The rows of a group lie close to one hidden flat surface of 11 dimensions, which passes through zero. Surfaces can cross.
(in the rows, 128 means zero)
Known rows, each followed by its group:
[147 160 159 127  68 125 126  98  75 117 164 106 135  91 117 108  60 167
 106 167 152  91 111 150 155]
(0)
[138  64 102 134 150  73 158 182 140 158  86  85  88 135 105 145 124 130
 198 116 142 189 182  93 119]
(3)
[109 115  98 119  80 102 101 137 143  65 119 119 170 110 114 125 173  80
 107 118 148  86 160 153 143]
(2)
[101 227 144  99  80 119 162 158  95 115 197 123 105 176 152 146 115 100
 143 143  90 115  74 107 152]
(3)
[132 128 140 120 134  82 162 114 117 138 136 112 110 146 155 116 114 164
 138 143 117 146 142  95 117]
(2)
[135 130 108 122 101 155 135 129 149 119 138 189 136 144 173 109 174 127
 128 138  98 128 107 127 106]
(2)
[109 117 148 122 152 104 106  84 178 125 108 142 125 131 145 101 137 161
  62 118 127 134  96 139 102]
(3)
[107 130 138 135 115  75 120 133 139 104 121  35 129 136 139 106  94 135
 117 120 162 123 139  94 145]
(2)
[151 139 159 147  64 131  97  97 162 144 141 134  70 128 126 102  89 166
  81 153 133 190  32 132 103]
(2)
[153 160 104 137  90 148  88 145 121 174 134  96 105 122 142 111  66 154
 121 139 158 107  66 139 159]
(0)
[130 143 153 153 117 124 127 106 124 142 150  97 141 145 125 119 104 115
 104 112 126 119 108  97  99]
(1)
[167 174 150 173 173 123 153 149 173 180 160  61 147 114 111 143 120 113
  81  80 135 199 147  96  64]
(1)
[103 130 193 119 105 118 146 101 120 122 108 112  92 163 130 127  83 144
 124 142 116 116  66 132  95]
(1)
[134 117 145 155  88 100 115 107  96 131 127  59 108 127 145 107  72 167
 121 145 138 133 130 109 135]
(2)
[132 100 121  72 124  77 156 154 147  73 125 161 112 137 149 124 177  99
 172 143 147 121 168  86 152]
(2)
[135 100 112 161 121 146 133 159 103 175 139 131 105 145 116 174 135  68
 166  93 124 122 143  98  99]
(3)
[142 146 173 117 128 104 121 105  84 136 184 118  85 132 123 147  65 111
 130 130 170  93 116  68 164]
(1)
[145 121 150 126  71 126 148 114  90 102 127 110 158 114 109 115 112 117
 136 145 136  86 145 142 111]
(2)
[121 114 112  77 116 110 133 149 135 126 148 179 109 119 116 115 119 142
 145 156 159 113 119 106 173]
(1)
[140 122 134 146  93  92 127  94 124 153 183 130 157 141 108  98 110 100
  98 106 153 106 114  68  93]
(1)
[136 117 100 132 139 145 139 163 142 172  91 128 125 142 104 136 134 122
 163 116 127 146 109 146 102]
(0)
[149  94  89 124 147 139 135 133 146 145  91 206 123 106 131 132 187 150
 138 137  94 165 154 180 101]
(1)
[154 152  73 155 141 137  81 119 118 175 145 115 143 105  43 130  89 135
 120 117 164 156 118 159 170]
(0)
[ 97 113 130  91 124 127 142 153 165  86 133 169 123 131 166 115 169 131
 131 142 122 139 133 101 140]
(0)
[139 126 108 166 122 133 109 114 100 149 123  82 154 135 125 122 105 112
 132 105 134  97 129 127 115]
(0)
[ 65 110  66 151 157 175 106 126 157 147  83 155 160 162 120 115 167 159
 129 116  67 177  89 174 123]
(1)
[144 147 131 119 153 132 133 118 156 126 130 196 107 118  83 158 167 120
 115 130 106 191 124 164 107]
(0)
[145 141 144 154 160 136 109  96  76 147 148 121  96 108 138 156  95 145
 121 133 118 125 147 130 149]
(3)
[105 122  95 165  57  65 100  83 116 146 158 150 144  92 132 116 156 168
  30 128  90 115 134 191  98]
(2)
[122 104 128 128 166  89 137 126 119 148 113 109 109 129 123 144 122 140
 144 114 128 139 171 115 128]
(1)
[119 110 140 121 118 139  86 101 144 112 101 133 132 101 103 122 113 140
  85 136 156 102 101 174 144]
(3)
[ 96 175 130 111  88 142 139 167 165 137 151 135 122 178 159 111 127 121
 122 129 111 128  42 102 116]
(3)
[166 135  94 133  94  74 136 158 154  98 111  64 175  97 139 103 159 103
 108 115 152 114 192 152 104]
(0)
[115 116 112 122 124 184 141 128 111 128 138 180 164 127 138 114 148 137
 148 146 103 113 123 130 132]
(3)
[177  78 105 144  69 105 104 116 144 110 131 176 120  98 124 117 170 103
 118 131 145 139 152 124 105]
(0)
[156 119 104 168 171 153 114 125  98 195 152 134 130 105 146 139 111 139
 129 109 130 122 159 106 132]
(1)
[129 142 126 162  79 142 136 103  67  85 152  54 172 150 147  91  98 139
 159 153 109 136 147  93 144]
(2)
[126 121 123 104 199 173 144 178 161 137  88 151 143 128 134 151 166  90
 155  99 134 105 143 137 118]
(2)
[175 108 144 139 120 127 145 131 100 108 102 120  84 103 176 142 137 153
 158 153 105 158 174 139 115]
(1)
[111 119  87 170 174 182 122 130  76 201 137 109 138 163 156 122  86 165
 175 119 100 136 117  89 150]
(0)
[114 114 130 130 196 141 173 155 118 231 108 143 114 130 202 140 113 194
 132 116  86  97 135 135  81]
(2)
[153 131 155  68  79  98 151 144 156 123 116 170  68 131  94 128 113 136
 152 168 153 145  81 147 121]
(0)
[102 131 143 127  90 185 144 150 122 123 130 146 120 168 230 101 132 141
 149 150  88  93  70  93 117]
(0)
[112 154  94 111  33 146  95 135 145  41 166 134 151 136 130  81 147 118
 121 171 133 152  94 115 188]
(2)
[153  99 144  71 106  89 186 148 140  91  90 169  99 112 148 121 160 160
 168 174 117 144 163 151 112]
(1)
[121 105 179  81 135  71 171 134 185 105 125 147 121 122 198 107 163 136
  89 124 143  88 146  89  84]
(3)
[117 140 142  87  55  46 109  79 115  58 121 133  86 140  58 128 109 133
 126 171 141 140  95 176 169]
(3)
[147 158 177 140  93  91  63  90 146 127 117 108  53 159 160 151 106  73
  73  98 160  83  43 122 105]
(0)
[106 200 127  93 125  86 170 138 116  88 160 140 136 159 103 158 160  94
 136 128  89 147 133 139 136]
(3)
[ 70 120 130 133 162  98 182 153  87 160 120  92 141 176 164 147 132 138
 163 105  78  95 163 100  98]
(3)
[151 137 112 170 108 204  85 115 119 163 139 152 164 110 136 121 131 115
  95 118 122  93  91 163 109]
(1)
[102  97 132 118 140 151 137 105 138 118 117 176 171 120 146 104 154 150
 107 135 113  96 137 144 112]
(3)

New rows. What belongs after each?
[ 91  85 130 108 151 164 163 163 145 147 118 170 170 124 165 121 162 133
 131 121 116  71 141 122  99]
(3)
[ 93 150 100 117 130 113 155 160 184 130 128 115 158 158 200  84 164 169
 109 130  98 145 108 113 115]
(2)
[132 152 102 149 111 189 115 155 121 172 139 127 123 130 195 110 112 162
 130 143 105 129  83 130 136]
(0)
[164 112 117 136 123 116 157  72  79 136 155 196 141 140 145 113 155 132
 154 145  84 131 161 110 105]
(1)
[ 78 133 188  67 159 156 212 186 148 112  86 126 136 110 135 148 124 177
 153 162 101 129 137 170 113]
(0)
[106  93  88 161 163 145 103 133 114 161 121 100 158 132 123 126 122 125
 142 101 138 121 157 103 150]
(0)
[191 184  95 139  85  61  92 111 157  97 153 108 139 104 109 112 156  88
  71 112 153 141 145 160 120]
(0)
[135  82 124 102 100 157 128 133  81 135 137 216 117 114 169 143 142 103
 162 136 136  24 139 121 143]
(2)
[167 120 128 125 136 126 128 101 131 156 142 182 155 105  96 132 144  94
  96 105 147  77 136 148  89]
(1)
[113 136 138 150 169 123 137  99  67 152 134  74 147 162 121 133  79 137
 155 115 115 105 140 101 139]
(0)
[ 96  92 133 125 120 200 138 155 126 150 102 149 149 117 121 129 118 143
 143 138 124 102 106 145 119]
(0)
[ 91 185 137  64 142 111 143 142 121  65 162 129 139 155 100 140 120 100
 153 146 145 118 120 106 205]
(1)
[140 150 119 129 150 161  84 130  79  94 134 122  90 112 152 166 117 113
 155 140 133 120 157 131 212]
(1)
[140 133 131 154 114 141 116 106 106 121 130 120 142 113  89 135 127 120
 123 130 126 144 140 153 124]
(2)
[123 166 118 117 133 141 126 149 120 163 135 106 106 121 135 121  76 177
 135 150 139 140  97 140 169]
(0)
[139  57 112 129  91 110  95 141 139 116  97 177  94 106 179 140 180  94
 119 113 143  67 150 131 113]
(2)
[111 132 112 110  96 100 122 125 156 129 180 159 141 153  95 101 121 113
 111 129 159 132  94  77 143]
(1)
[159 133 176 106 140 119 140 136 105 106 106 117  57 105 148 167 110 137
 150 150 136 133 150 143 145]
(1)
[158 144 169 132 143 156 152  95  74 116 152 105 139 150  91 129  81 102
 182 137 142 124 130  88 134]
(2)
[114 148 176  86 147 160 149 130 114 108  73 148  94 127 134 160 117 153
 150 154 103 104  98 203 130]
(1)
[132 144 145 161  94 143 135 108 136 100 115 101 158 143 135 114 146 104
 107 119  96 138 112 144  75]
(1)
[121  85 112 127 141 157 139  84 129 129 131 196 144 138 157  84 144 190
 139 161  85 170 119 112 122]
(3)
[141 155 131 153 130 193 132 104  95 147 139 152 177 113  79 144 128 115
 122 119 101 122 119 178 104]
(2)
[100 113 103 149 100 170  73 161 173 142 100 117 116 123 189 110 138 140
  93 121 133 116  75 142 132]
(2)
[136 111 115 125  96 153  92 122 132 127 118 164 111 116  90 129 119 127
 124 143 153 138  94 150 149]
(3)
[152 106 119 104 161 157 124 143 168 129 118 165 122  86 141 106 131 179
 128 159 147 171 139 132 153]
(3)
[ 67 133 108 140 181 173 130 147 194 150  89 100 203 143 148  84 144 168
  96 109 104 129  94 152 109]
(3)
[126  92 152 107 149  93 103 125 142 105  54 127  66 113 102 176 145 117
 128 123 140 132 144 193 129]
(1)
[135 127 124  95 100 125 125 128 122 116 159 169 115 124 125 118 124 122
 138 155 153 110 112 106 162]
(1)
[ 98  98 215 118 148 123 137 114 141  92  97 145  92 125 147 174 145 104
  91 113 116  96 132 135  82]
(0)
[130 129 115 138 127 110  80 104 164 108 127 152 125 145 110 139 168  60
  91  89 147 121 103 117 122]
(0)
[135 120 121  92 102 115 163 128  96  99 141 174 143 102  90 139 152 115
 160 155 126 106 180 149 141]
(2)
[152  95 105 174 136 112  75  95 110 164 141 134  92 130 127 135 119 114
 120 110 147 136 132  96 136]
(0)
[ 87 109 136 137 142 119 144 141 128 165  99  74 125 150 139 121  91 165
 137 122 123 130 112 121 115]
(1)
[129 177 159 119  68 134 133 104 115  45 146 115 146 155 129 120 143  80
 124 142 115 118 107 124 127]
(1)
[124 119 117  97 162 104 182 144 107 145 108 115 137 148  64 129 100 150
 200 139 127 158 153 127 139]
(0)
[129  50 110 141 114 130 101 156 119 142  84 140  89 105 201 144 159 122
 142 117 134  68 164 125 120]
(2)
[164 126 144 144 118 112 142 146 139 152 151  84 131  99 137 122 102 126
 108 112 163 124 152  90 100]
(1)
[125 163 127 114 123 112 114 128 180  97 129 119 136 118  50 130 138 118
  95 131 145 191 112 166 140]
(2)
[123 134 135 101 134  81  93 101 135 109 145 127 120  91  35 139  92 126
  94 133 193 129 136 148 187]
(0)
[ 92 126  93 150 113 165  91 138 141 120 120 121 138 148 136 114 143 136
 126 131 109 162  98 129 154]
(1)
[145 199 112 160 164 138 122 116 134 142 143 117 132 155 169 141 160 112
 105  99  73 165 114 146  98]
(0)
[125 149  67 129 128 142  96 140 118  77 166 137 159 128 129 121 166  97
 147 131 132 147 169 105 203]
(1)
[170 195 128 143 145 151 122 144 144 130 165  98 137 112 142 133 134  95
 108 108 138 146 134 118 126]
(3)
[122 103 191 113 125 166 147 143 112 152 100 133  89 101 126 156  87 164
 129 147 128 110 103 159 107]
(0)
[ 99 105 112 148 174 136 158 150 109 154  91  53 178 142 152 117 120 159
 157 113 107 111 171 119 115]
(3)
[126 131  95 123 154 126 114 168 153 169 118 123  79 154 166 125 113 152
 157 125 131 158  92 100 157]
(0)
[111 107 109 132 139 135 120 139 130 134  88  88 140 122 114 102 103 172
 147 140 137 142 130 144 149]
(3)
[120 111  96  98 112 147 128 150 139 139 133 177 154 112 127 106 140 142
 130 145 149  89 116 141 145]
(1)
[138  98  55 142 111  93  80 133 136 128 148 117 145 127 127  98 135 116
 131 122 171 130 154  81 178]
(0)
[124  90 149 108 126 104 168 119 107 111  81 142  91 143 155 130 130 173
 169 163  88 142 138 147 114]
(1)
[ 55 177 112 108 155  90 149 144 145 133 116 124 128 183  89 157 148 125
 126 110  79 160  93 161 128]
(3)
[191 130 215 139 128 101 160 113  73 105 108  66  74 104 173 165  95 122
 145 135 126 102 180 136  93]
(1)
